The rows are grouped in 4 ways, from coarse to fine. Each group lies inside one group of the grouping before and may be the whole of it. The rows also spread widely along 18 directions, which tell nothing about the answers.
In the rows, 128 means zero.
Known rows, each followed by its group in each grouping:
[113  85  75  98 136  51 121  67 140 143 156 113 105 119 125 110 137 131
 127 154 158 117 104 184 155 119 163 139]
nogit tevop zom J_180
[160 119 119  89  98  94 126 115  76 110 176  88 118 131 152 132 138 148
 128 124 144 149 124 176  87 114 152 170]
Gosa fitar vata J_104
[153  97 149 112 196 172 154 115 115  92 114 102 122  79 164 118 192  87
  98  91 162  62 126 167  45 114 122 132]
nogit tevop Rit J_876
[111 121 126 106  84  82 107 122 159 162  75 100 137 166 211 161  87 114
 218 100 110 152 157 101  88 111 138 138]
Gosa tute doz J_152
[140 141 100 107 130 128 153  99  92 156 145 117 190 141  48 105 117 102
 108 168 100 131  58 134 143 107 146 152]
Gosa fitar Zuzi J_991
[137 118 151 123 161 124 142  73 160 134  88 127  82 209 137 110 115  61
 118 145 213 139 125 135 103 107 116 122]
nogit vum ketov J_922
[ 74 155  83 152 143  40 112 104 131 159 124 137 179 124 101 112 142 155
  86 154 112 135  83 115 115 138 208 105]
nogit vum bilo J_141
[107 138 103 148 135 128  97  96 159 135 165  91 160 144 127 102 139 136
 107 109 125 102 127 132 139  80 118 161]
nogit bozu bop J_137
[ 84 147  97 141 118  57 122 103 109 120 109 104  83 191 149 146  99 129
 132 133 123 127  73 165 151 178 126 112]
Gosa roso fomo J_647
[130 115 153 101  81 119 141 139 142 136 162 165 109 140 170 128 168 148
 144 114 117 121 121 124 112 131 177 104]
Gosa fitar Zuzi J_429
[148 146  95  92 123 125 124 121 135 141 115 114 124 128 172 116 163 137
 134  95 139 139 128 132 116 136 128 131]
Gosa fitar Vigek J_896
[ 97 161 113 136 123 129 174  94  82 147 121  88 161 111 107 157 107 135
  94 165 137 179 154 117 112 156  79 113]
Gosa fitar vata J_662
[138 155  62 118  83  86 126 124  76 141  95 153 133 159 155 143  55 106
 174 167 132 141 140 132 149 148 163 126]
Gosa roso gune J_490
[ 74  80 170 138  80 104 178 142  91 122 176 125  84 135 117 146 101 148
 158 140  78 114 119 134 180 147 130 136]
nogit vum bilo J_862
[173 137 153  87 145 141 135 153 121 127 113 173 106 158 150 153 141 100
 112 160 179 148  85 146  47 153 130 107]
nogit tevop Rit J_292
[171 127 150 109 141 116 132 131 159  89 112 157 118  84  66  67 155 156
 122 102 206 151  76  99 116  81 180 135]
Gosa roso sebo J_17
[114 137 145 120 113  92 124 168 100 177 129 138  77 103 173 166 167 117
 140 158 111 172 172 137  87 165 169 145]
nogit tevop zom J_180
[134 102 199 153 133 119 117  99 100  87 154 109 115 108  97 122 129 140
  80 103 138 123 160 146 145 106  97 120]
Gosa roso gune J_490
[136  96 162  95 126 122 107  76 142 110 158 146 114 180 146  86 158 109
 122 115  94  87  51 172 203 106 150  94]
Gosa fitar Zuzi J_429
[123 107 162  77 123 117 172  98 129 158 142 107 156 172 114 116 173 153
  91  98 109 158  86 120 108 139 128  83]
Gosa fitar vata J_662
[186 126 164  82 167 147 157 129  58 102  96 107 114 165 169 130 139 108
  91 110 188 177 151 141  38 140 111 130]
nogit vum ketov J_922
[103 133 133 134 120 134 131  94  83 138 139 121 119 116 152 149 101  87
 144 193 113 146 159 154 162 124 117 130]
nogit tevop zom J_180
[ 95 103  98 148 144  69  99 112 134 103 105  90  88 124 138 106 102 139
 128 138 136 102  97 149 169 132 131 164]
Gosa fitar vata J_104
[143 161  58  96 103 112 161 143 153 159 115 149 153 118  75 141  84 136
 175 165 190 172  70 100  98 117 137 161]
nogit tevop zom J_180
[167 168 114  81  82 170 150 132 106 131 134 142 130 138 160  94 145 117
 176 118 130 162 110 111 148 101 175 141]
Gosa fitar vata J_104
[123  92 181 134 169  91 107 125 141 128  76  66  88  92 152 162 160  85
 152  57 127 107 159 156  67 109  97 171]
nogit bozu bop J_137
[102 103 130 162 108 150 144 165 142  96 114 145  54  64 151 114 114 148
 153 120 135  90 165 106 212 150  96 141]
Gosa fitar vata J_104
[ 89 123  54 163  99  74 136 105 120  96 167 147 165  55 121 136  98 156
 149 141 143  56 124 149 130 106 184 130]
nogit bozu bop J_137
[152 124 130 104 127 156 148 131 131 119 105 113 128  87 140 111 145  97
 180 104 134 106 111 120  98  88 151 168]
Gosa fitar Vigek J_896
[171 136  42 121 107 114 159 145 100 156 152 144 131 112  86 121 131 108
 133  99 149  83 136 153 143 138 138 177]
nogit vum bilo J_141
[167 128 135  97 120 130 132  92 163 130  95 147 110 132 139 148 130  83
 155 101 179 124 117 150 130 120  88  99]
Gosa fitar vata J_662
[140 110 148  58 141 163 189  74 117 124 147 138 158  75 148 105 214 137
 104 116 128 129 101 142 120 130 152  49]
Gosa fitar vata J_662
[155 124 134 118  95 182 177 144 133  96 138 204 134 103 111 148  81 119
 164 140 175 104 121 112 158 122  92  94]
nogit vum ketov J_922
[139  14 168  77 117  74 133  53 142 105 142 152 129 116 157 117 130 128
 146 122 145  85 161 162 136  95 167  66]
Gosa roso fomo J_647
[ 82 104 147 152 130  84  79 111 160  96 157 114 102  91 165 123 141 190
  96 141 133 122 132 136 145 124 124 123]
Gosa fitar Zuzi J_429
[135 132 153 124 121 100  92 144 148  96 141 112 101 138 125 132 118 177
 109 120 165 162  86 131 118 124  96 152]
Gosa fitar vata J_662
[138 120 143  95 170 148 102 120 163 144 105 108 111 125 167 107 183 122
 106 129 139 136 119 128 104 121 121 127]
Gosa roso gune J_490

New rows. What belongs after each?
[170 110 147  86 116 196 153  98 173 128 178 121 101 144 125  95 167 137
 115 111 196 141 153 126 133  93  76 133]
Gosa roso fomo J_647
[ 97 177  92 145 109 134  88 145 167 124 155 124 145  98 188 133 158 177
 138  94 115 119 127 116 130 117 126 131]
nogit bozu bop J_137
[138  97 170  73 133 144 136 113 135 101 154 116 112  98 173 136 185 145
 140 116 133 124  96 159  84 118 134 105]
Gosa roso fomo J_647
[103 140  83 131 108 125 167 110 119  99 159 131 126 110 145 124 119 150
 140 149 174 106 112 135 103 119 158 131]
nogit bozu bop J_137
[162 122 149 125 141 110 141 121 129 155 143 125 104 122  69 127 173  83
 108  86 150 117 120 161 112 112 130 159]
nogit tevop zom J_180
[122  73 173 132 161 123 102 171 167  99 105 186  87  86 137 143 115 131
 121 176 150  93  97 128 121 144 114 112]
nogit tevop Rit J_292
[174 115 121  86 113 163 174 124 115 133 154 109 146  92 161 155 153 116
 140 119 180 119 176 141  14 112 120 147]
Gosa tute doz J_152
[116 133 126 122 110 167 139 168 118 160 121 137 147 130 161 155 117 111
 162 132  76 115 143 106 136 140  97 138]
nogit vum bilo J_141
[ 94 104 136 170 117 101 136 139 138  99 121 157 121 147 144 123 121 115
 126 117 113  32  90 129 115 134 179 106]
Gosa fitar vata J_104
[ 93 105 147 105  96 120 188 118 122 160 113 121 140 126 141 142 143 108
 181 113  80 108 115 111 104 127 175 101]
Gosa roso gune J_490
[130 139 121 140 109 133 141 165 143 135  95 189 112 151 121 144  87 127
 126 167 163 124 127  90 120 161 121 101]
Gosa roso gune J_490
[124 183 113 132 113  55 106  91 160 127 120 125 125 100 118 138 164 165
 108  74 175 177 104 136 123 136 135  92]
Gosa fitar vata J_662
[128 125 168 132 145 194 144 168 122 111 119 103  41 106 144  91 166 104
 138 132 122 122 113 122 168 128 112 186]
Gosa fitar vata J_104
[ 99 104 149 159 145 143  99 129 168 157 113 116 127 140 142 145 124  92
 120 149 104  76 152 120 120 119  92 136]
Gosa roso gune J_490
[100 160 157 130 119 153 130 168 152 169 153 115  80 125 129 156 195 134
 120 123  87 143 100 130 132 169  92 135]
Gosa roso fomo J_647
[136 105 118 121 143 119  97 126 167 166  98 135 160  85 164 145 159  90
 142 127 112  81 160 125  80 106 145 139]
Gosa fitar Zuzi J_429
[126  99 153  83 161 148 121  88  88 122 139 141 109 155 194 142 158  86
 103 163  85  98 102 201 170 163 100  64]
nogit bozu bop J_137
[138 151 141 143  93 103 131 111 104 126 135 115 136 137 123 150 108  99
 164  79 129 129 145 140 122  95 132 150]
nogit vum bilo J_862
[132 171 140 106 136 175 192 113  85 173 161 173 135 141 109 146 194  78
  79 163 108 134  96 156 131 177 130  62]
nogit vum ketov J_922
[129 180 132 144  67  91 121 100 140 153  97 113 198 129 122 165  79 115
 188  70 126 172 165  87  95  81 129 125]
Gosa tute doz J_152
[140 146 112 111 112 121  79 142  95 138 145 115 145 171 212 124 145 159
 114  60  71 141 168 138 181 146 103 122]
nogit vum ketov J_922
[126 122  86 104  97 113 125 133 163 145 175 167 126  98 137 146 138 150
 153 142 139 109 108 147 156 131 132 121]
nogit vum ketov J_922
[127 122 117 115 134 178 133 145 171 174 115 132 113 124 143 117 157 104
 142 149 123 117 148 101 138 128 107 145]
Gosa roso fomo J_647
[134 100  95 122 117 126 149 118 171 147 148 136 134  96 114 115 167 128
 135  89 143  66 141 130 122 115 141 132]
Gosa roso fomo J_647
[171  87 166  84 144 157 163 133 117  88 106 131 101 130 133  83 137 125
 130 118 176 129 100 115 105 105 145 140]
Gosa fitar vata J_662
[129 142 111 129 151  87  89  77 147 106 120 104  96 125 134 102 140 125
 113 134 178 133  96 161 137 106 144 136]
Gosa roso gune J_490
[116  85 143 121  92  70 163  78  77 103 144 107 124 144 133 112 100 134
 145 119 137 120 150 142 115 102 192 122]
Gosa roso gune J_490
[116 156 124 155 139 139 118 112 129 107 130  94 182 149 135 141 107 111
 115 123 129  89  83 134  61 102 117 141]
Gosa tute doz J_152
[135 116  86  80  95  90 145  71 119 157 143  95 162  94 139 129 148 151
 156  91 126 154 170 139 138 112 137 116]
Gosa roso fomo J_647
[169 115 189  90 131 170 129 142 146 122 139 168  70 157 104 102 163 110
 116 132 141 138  75 140 178 132 102 111]
Gosa roso sebo J_17
[131 163 168 106 115  99  98 115  78 135 154 109 109 186 163 164 136 127
 111 123  99 194 110 173 143 152  97 114]
nogit vum ketov J_922
[117 141 123 112  88 115 135  61 140 126 127 133 141  63 160 130 152 134
 173  80 128 141 174 134 186 104 129  67]
Gosa roso sebo J_17
[103 146 157 154 126 147 154 138 162 120  90 146 116 101 112 147 120 104
 147 143 149 114  94 100 110 127 115 112]
Gosa fitar vata J_104
[166 104 146 127 117 120 219 140  78 115  89 181  73  84  50 131  87  59
 159 180 198 121 120 129 107 142 172 141]
Gosa tute doz J_152
[ 89  94 132  99 153 123 120 101 122 127 136  71 147  92 135 135 119 153
 136 155  92 145 105 143 154 112  85 146]
nogit bozu bop J_137
[191  94 145  73 154 162 167 109 164 111 112 177  98 149 106 104 136  59
 152 163 228  99  64 147  69  82 158 133]
nogit bozu bop J_137
[174 134 144 115 130 130 100  93  92 151 162  87 169 129 121 141 151 100
  94 125 135 150 195 156  71  87 113 163]
Gosa roso fomo J_647
[140 126 113 118 117  91 122 196 121 149  41 163  90 179 159 133 104 105
 173 102 108 118 110  98 125 177 160 132]
Gosa roso fomo J_647
[159 127 149 138 143  86 110 174 140 156 112 146  76  91 115 134 191 102
 119  85 148 118 148 138  82 135 164 170]
nogit vum bilo J_141
[175  83 146  43 140 148 104 145 133 134 164 175 122 158 157 126 146 140
 107 194 140 144  86 157 119 134 122 112]
nogit bozu bop J_137
[102  98 123 127 105 108 117 125 105 110 127 128 109 118 186 140 101 140
 150 144  93 103 142 142 171 146 121 122]
Gosa fitar Zuzi J_429
[149 120 152 114 146 141 139 102 177 104 100 114 116  76 125 161 134  96
 168  90 201 115 121 145  70  85  78 138]
nogit bozu bop J_137
[141 104 127 100 167 140  92  89 179 179  99 114 134 108 148 123 180  90
 110 109 104 109 155 143 168 128  66 111]
Gosa fitar Vigek J_896
[147 152 128 115 129 109 160  88 110 129 178 121 134  88  62 107 192 140
  76 113 156 143  85 159 117 120 152 125]
Gosa fitar Zuzi J_991
[143 131 108 131 121 132  97 160 157 117 112 176 104 139 155 159  76 107
 161 166 165 101 109 133 133 132  98 141]
nogit vum bilo J_862
[117 117 118 133 108 102 125 111 152 172 156 104  52 134 153 133 185 104
 123 105 125 106 165 169 160 149 114 149]
Gosa fitar vata J_104
[112  97 163 127 112 110 221 107 112 130  90 143  69  59 113 150 152  80
 177 126 168 114 160 130  87 139 169 100]
Gosa roso sebo J_17
[161 200 154 133 144 151  49 113 142  92 106 140 137 145 120 137 108 106
 121 124 137 153  54 150 175 105  68 112]
Gosa roso gune J_490
[104 142 158 172 119 137 134 140 145 164 138 100 125  58 103 164 179 108
 116  88  96 105 180 124 118 128  89 148]
Gosa fitar vata J_104
[109 137  85 147  89 135 129 190 154 127 119 157 146  75 180 151 112 173
 160 138 140 102 165  73  73 135 147 148]
Gosa fitar Zuzi J_429
[110 153 135 176 112 137  62 164 156 114 113 154 150 157 150 152  63 134
 121 165 118 112 123  97 144 124  86 132]
Gosa fitar vata J_104
[112 103 103  88  73  94 217 145 116 168 132 118 108 191 123 139 132 146
 155  91 116 123  88 118 105 177 148 122]
Gosa fitar vata J_662
[100  86 128 152  81 122 167 167 181 154 157 173 100 224 123 123 106 153
 117  91 137  69 135  91 144 155 110 110]
nogit tevop zom J_180
[111 167  60 153 133 112 100 148 124 109 110 115 123  76 162 116 101 143
 159 162 164 133 132 112 114 108 160 193]
nogit vum bilo J_141
[174 154 171  82  92 169 103 146 120 141 207 124 158 110 129 169 151 153
 129 127 129 195 137 143  94  92  79 154]
nogit tevop zom J_180
[ 79 154  78 168 126 101 152  70  80 130 124  67  76 118 167 136 101  79
 152 178 170 135 191 163 117 119 140 181]
nogit bozu bop J_137
[121  79  92 119 120 130 156 110 121 147 142  94  78 122 155 116 136 114
 136 121 127  80 177 155 165 145  93 161]
Gosa fitar Vigek J_896
[151  92 115  72 102 107 128 144 141 120 138 169 145  97 162 156 127 129
 190 113 119  86  79 158 107 120 155 113]
nogit tevop Rit J_876
[108 146  88 135  76 127 111 111 149 165 166 151 228 117 156 147 111 151
 146 117  93 110 179  97 133  94 131 103]
nogit vum bilo J_141
[115 102 201 124 156  68 108 131 153 146  73 117 130 128 157 193 153  87
 147  82 111 118 119 141  34 126 130 106]
nogit vum ketov J_922
[119 115  79 138 131  95 177  79 100 130 113 112 130 114  87 116  90 100
 133 144 177 115 151 138 132 114 137 148]
nogit bozu bop J_137
[118 143 106  94 116 127 124 138 151 206 161 147 146 136 151 146 168 134
 112 190 128 173 144 115  82 138 151 126]
nogit tevop zom J_180
[145 137 145 111 132 140  98 167 140 145 138 118 126 101 164 133 168 143
 134 107 124 155 153 115  95 109 129 168]
nogit vum ketov J_922
[ 73 155 115 118 112  95 185 137 120 154 101 108 142 168 117 137 135 141
 154  93  86 141  44 104 107 156 161 111]
nogit bozu bop J_137
[151 130 119 151 144 164  79  96 152 129 112 122 156 121 140 112 114  64
 138 136 142  80 170 132 139  64 106 156]
Gosa roso sebo J_17
[124 130  80  82 124 107 149 121 113 130  88 172 157 145 184 109 128 132
 144 160 121 116  77 115 109 156 203  73]
Gosa fitar Vigek J_896
[151 122 179 115 178 112  75 125 120 103 135  96 147 158 127 106 149 163
  51 102 140 166 107 132  99 110 101 139]
nogit vum bilo J_862
[104 115 138 124 141 123 176 110 139 121  89 142 104 102 123 145 128 122
 117 150 163 125 106 123 123 166 100  77]
Gosa fitar vata J_662
[121 154 112 136 148 154 100 138 133 152 129 120 115 129 120  99 160 126
  83 136  90 127 105 130 214 153  88 136]
Gosa fitar vata J_104
[120 156 118 139 123 182  89 169 160  92 147 134  97  72 164 124 147 160
 148 118 113  95  92 130 186 127  87 146]
Gosa roso gune J_490
[150  99 102 131 100 153 151 173  88 114 146 135 103 101 131  81 129 133
 148  99  99  74 151 117 185 123 156 190]
Gosa fitar Zuzi J_429
[171 117 126  96 162 158 124 159 156 134 104 169 136 163 108 126 120 113
 102 141 164 114  74 120 113 141  81 122]
nogit vum bilo J_141
[164 125 123  94 184 167 101 160 116 163 120 126 129  68 138 140 165 106
  96 184 136 157 158 138 109 136  89 168]
nogit vum ketov J_922
[112 153 117  99 126 112 115 101  99 123 122 150 147 173 190 109 142 137
 112 168 113 148  88 134 123 145 187  66]
Gosa roso sebo J_17
[126 174 114 159 143 143 128 101 152  93  94 142 147 128 124 101 115  84
 145 149 186  92  74 111  73  73 191 131]
Gosa roso gune J_490
[119 171 113 184 133 163 123 147 128 134 185  93  87  85  90 116 153 117
  90 161 156 116 143 140 126 118 104 213]
Gosa tute doz J_152
[164 110 101 123 165 156  83 152 124 117  61 151 137  92 150 102  87  92
 143 170 139  99 153 109 154 110 123 157]
Gosa roso gune J_490
[165 124 184  90 139 145 115 115  81  89 137 147 115 103 165 154 153 118
 114 112 124 144 130 177 140 137  92  84]
nogit bozu bop J_137
[141 180 120 101 124 134  74 142 114 184 106 105 170 133 150 122 150 123
 140 134  67 201 142 100 143 116 136 153]
Gosa roso fomo J_647
[134  91 136 101 165 158 154 127 120 136 132 114 145 103 102  72 173 145
  75 134 116 121 111 108 148 126 131 135]
Gosa fitar vata J_662
[109 153 101 159 179 125  98 113 124 107 115 107 101 107 100 142 122  94
  94 171 134  82  54 183 155 151  82 143]
Gosa roso gune J_490
[ 95 115 135 131 113 143 179 144 122 100 123 176  81  99 135 131 115 113
 173 165 130  89  80 130 161 144 156 105]
nogit bozu bop J_137
[118 169 157 113 150 128  83 118 142 121  84 141  94  92 188 122 168 127
 130 153 124 183 105 124 154 139 137  97]
Gosa fitar Zuzi J_429
[135  97 104 103 123 125 122 146 146 106 124 162 151  91 126 134  87 179
 122 170 156 124 106 110 145 141  96 109]
Gosa fitar vata J_662
